Each new row is followed by what is left after taking away its nearest point in the smallest flat space through zero that holds the last named rows.

j_538 (3 x 14):
[[  4.0  17.6  -2.8 -34.3 -11.1  21.2  36.0 -22.3  48.8 -12.5  17.6  -7.8
  -22.7 -46.6]
 [ -8.4 -14.0   5.5   4.2   5.2 -12.3  31.8 -11.3  38.7  39.8  22.6   4.4
   -6.4  -9.3]
 [-15.4 -48.0  48.3 -10.4   3.6 -19.2  21.6 -11.2  20.5  14.2 -23.4 -10.4
    6.9 -39.0]]
New rows:
[-0.7 30.5 11.6  4.8 15.5  0.0 11.4 -6.0  2.2 14.0  0.1 -1.5 29.4 16.5]	[-0.4 29.2 16.9 -2.1 13.3  2.9 11.4 -7.7  1.9  4.7 -6.6 -5.1 29.1  7.2]
[ -6.7  12.5   3.3   5.1 -12.2   5.6   9.1  -3.8  -2.8  -9.5 -57.1  57.1
   8.4 -27.3]	[ -6.4  18.3  -8.2  14.0  -9.6   3.3  13.4  -3.2   3.6   6.1 -41.6  63.1
   5.9 -14.8]
[-17.8  27.2  -3.7  -8.8 -57.1  -1.3  -2.9   8.1  27.4  -3.6   2.7 -19.5
  10.2 -57.1]	[-20.6  19.2  -7.1  14.4 -49.4 -15.0 -17.9  19.6   7.0  13.9   2.3 -12.1
  20.9 -26.6]

j_227, 3 rows:
[[-21.2  -5.7  27.8   0.8 -17.6  13.4 -43.7 -30.4   6.7  18.9  14.8 -14.3
   17.4 -55.6]
 [ -6.5  10.7 -38.7   8.8   1.9  37.1 -53.1  22.3  -6.0  -9.6  32.8 -22.6
  -13.3 -33.9]
 [ -9.1  35.1  -6.1 -21.0  30.2  27.5 -50.4  16.0  -6.2  23.2  26.9   8.3
  -39.0 -63.1]]
New rows:
[ 17.2  18.7 -21.2  49.1  23.8  61.1   8.3   1.1  -3.4  -0.9  14.3  12.9
  16.3  -0.1]	[ 14.9  15.8   3.8  42.6  22.3  48.2  20.3 -15.1   0.4  10.6   3.8  22.1
  22.6  -1.8]
[-23.0  -0.6  11.3  17.5  27.1  -6.2 -24.4  34.5  12.4  35.3  21.0  11.9
  -3.3 -12.5]	[-19.5 -13.1   9.3  26.5  16.0 -13.8  -8.6  31.1  14.1  24.9  13.2   6.9
  10.2  10.3]
[ 13.7 -36.1  21.9 -21.2   8.1  39.8  54.4  -2.1 -31.9  44.1  -3.9   4.4
   7.6 -11.0]	[ 13.6 -37.7   0.9 -12.0   3.6  52.7  39.9   8.2 -34.2  32.7   6.8  -8.6
   7.9 -11.8]

j_238 (3 x 14):
[[ 25.8  -2.4   1.4  16.6  23.5 -14.7 -11.7  33.6 -26.0  31.8 -25.7  -9.8
  -19.4  58.8]
 [ -0.2 -45.3  19.6  21.1  72.1 -36.4  34.7  17.2 -15.1  52.3 -27.1  -4.8
    1.0  18.7]
 [  8.0 -11.4   7.5 -12.0  20.4 -15.7   5.4  37.4   3.7  -6.7 -44.0  20.5
   14.9   4.1]]
New rows:
[-17.1 -13.0  14.0   6.0   9.1  61.4   6.6  -6.6   9.5 -23.7  24.4  11.7
   2.8 -26.2]	[ -3.0 -13.0  14.5  11.8  19.3  54.2  -0.7  13.9  -2.4 -11.3   7.7   9.4
  -5.4   3.1]
[-13.7   5.2  -7.9   1.0  -1.0 -20.8 -24.5  32.9 -19.9  37.6 -47.7 -18.7
  15.1  31.0]	[-32.2   6.8  -9.6  -3.6 -16.3  -9.6 -16.3   1.4  -6.4  24.5 -19.7 -19.8
  22.2  -4.9]
[ 11.2  -8.2 -17.9  30.2 -27.2 -13.9  -6.1  13.0  -8.0 -45.4   5.1 -44.7
 -23.9   7.1]	[  3.5 -23.2 -11.0  27.9 -10.0 -22.7   9.6  13.9  -2.3 -42.9  -3.0 -38.2
 -13.4  -7.8]
[-17.6 -22.0 -39.5   0.2 -15.8  37.5 -11.8  -3.0  12.5  -7.6  11.4 -14.4
 -35.1  -4.8]	[-15.7 -33.6 -33.5  -1.7   2.7  26.2  -3.6  12.7  12.6  -3.1  -8.7  -6.9
 -28.4  -2.8]

j_917, 3 rows:
[[ 35.7 -28.1  11.6  21.3 -43.9 -10.6 -25.2  56.8  12.4 -53.9 -16.2   4.8
   -8.1  30.1]
 [  4.5 -31.8  42.2  13.1 -57.2 -27.0 -32.4 -52.3  -5.2 -50.5  55.1  -8.5
   -2.9   0.2]
 [ 37.6 -28.2   2.0  37.2 -34.2 -40.7  -8.2 -23.2 -10.2 -34.7  67.5  24.7
  -27.9  41.6]]
New rows:
[  1.5 -10.2  35.5 -13.8  24.0 -12.9 -29.1  16.3 -34.7  14.4 -21.0 -12.8
 -31.9  26.1]	[ -1.7  -9.2  36.3 -14.6  25.6 -14.5 -27.7   4.6 -37.1  17.7 -13.0 -13.0
 -32.0  23.6]
[-35.2  -4.5  -7.3 -30.1  37.1 -13.0 -14.6  23.8  22.9  -0.5  24.1   0.7
   0.7 -39.4]	[-21.6 -12.6  -8.5 -19.3  27.4 -22.0 -17.5  30.3  22.6 -12.3  33.5   7.9
  -6.8 -25.3]
[ 17.5 -37.2 -11.0 -33.6  35.3 -18.5 -34.3   7.5   2.6   5.4  11.7 -30.9
  31.4  -5.7]	[ 22.6 -37.6 -15.9 -29.3  37.2 -22.0 -31.3   8.7   1.2   6.6  16.9 -25.8
  27.2   0.7]

j_6:
[[ 15.9   4.9 -30.2  73.9  22.0  31.6 -31.2  21.4   6.7 -10.7   9.7 -32.8
    0.3  74.6]
 [ 21.0   6.0 -22.5  17.9  17.2 -29.4 -14.7  35.4 -10.9 -10.3  14.7  -2.4
  -11.7  45.3]
 [-13.8  23.6 -27.5  -5.2  -3.2 -30.1 -26.6  11.5  -6.6 -33.5  10.3 -31.9
    7.2  59.4]]
New rows:
[-11.2  37.4  31.5  33.2  41.5   9.9   8.3  24.5   3.6 -11.8  24.7  -7.3
  50.1 -10.7]	[-13.6  38.7  34.1  16.3  37.9  -4.4  12.3  24.6  -0.1 -13.0  24.9  -1.7
  49.0 -19.2]
[-14.6  11.9   7.6 -11.8  22.0   3.1  28.6 -36.8  27.3  15.2 -34.8 -31.6
  19.4  40.0]	[  5.4   4.6   9.1 -11.9  32.5 -14.2  36.3 -18.2  19.9  25.0 -29.9 -10.9
   6.4  31.8]
[ 17.8  32.1  29.6 -16.8  43.4   7.6  34.6  23.4  16.4   1.4   5.8  18.9
  11.7  -1.9]	[  5.2  39.0  25.2 -16.4  37.4  14.2  26.8  14.6  19.9  -8.1   4.3   3.2
  19.8  10.5]
[-20.9 -56.8   6.9  -7.5 -51.1  26.5   7.6 -57.0  19.1 -21.0 -21.1   2.2
  41.1   4.9]	[ 11.9 -60.2  -5.5   2.5 -30.2  -9.9   6.3 -16.4   4.7 -17.8  -7.0  21.6
  20.8  24.5]

j_544, 3 rows:
[[ 36.8 -33.8 -37.4   8.3  -4.9  -9.0   9.2  -1.2  12.3  -3.1  -1.8  21.5
  -23.9 -53.5]
 [  1.7 -38.9  13.5 -35.1   7.7  -8.8   8.8  54.5 -24.2  24.3  -1.9   2.1
    0.2 -29.2]
 [ 26.2   8.2  32.4  -6.1 -39.5 -34.1 -14.0  -9.3  17.9  41.1  33.0  10.6
   24.0 -10.1]]
New rows:
[ 16.2   1.1  31.7 -37.6  -6.7  23.4  13.9   0.4   4.9  23.7  24.6  39.6
  11.3 -24.5]	[  3.8  10.9  15.3 -24.4   7.3  40.4  16.6 -12.7   4.7  -0.7  11.7  33.9
   2.1  -9.6]
[-34.7 -15.7   2.4   2.7 -34.2 -11.4  39.3  24.1  29.1  29.3  17.6 -15.1
   5.7 -20.7]	[-42.7  -6.1  -9.5  14.3 -25.9   0.3  40.3  10.8  31.2  11.4   9.4 -18.8
  -0.4  -8.8]
[ 30.5 -24.4  25.7  33.9 -15.3 -33.5  29.1   4.6  28.7  -5.7 -10.6   9.2
 -32.5 -27.5]	[  2.8  -8.3  40.7  28.8  -2.8 -20.6  27.4  10.1  16.1 -12.4 -17.4  -5.8
 -24.1   4.9]
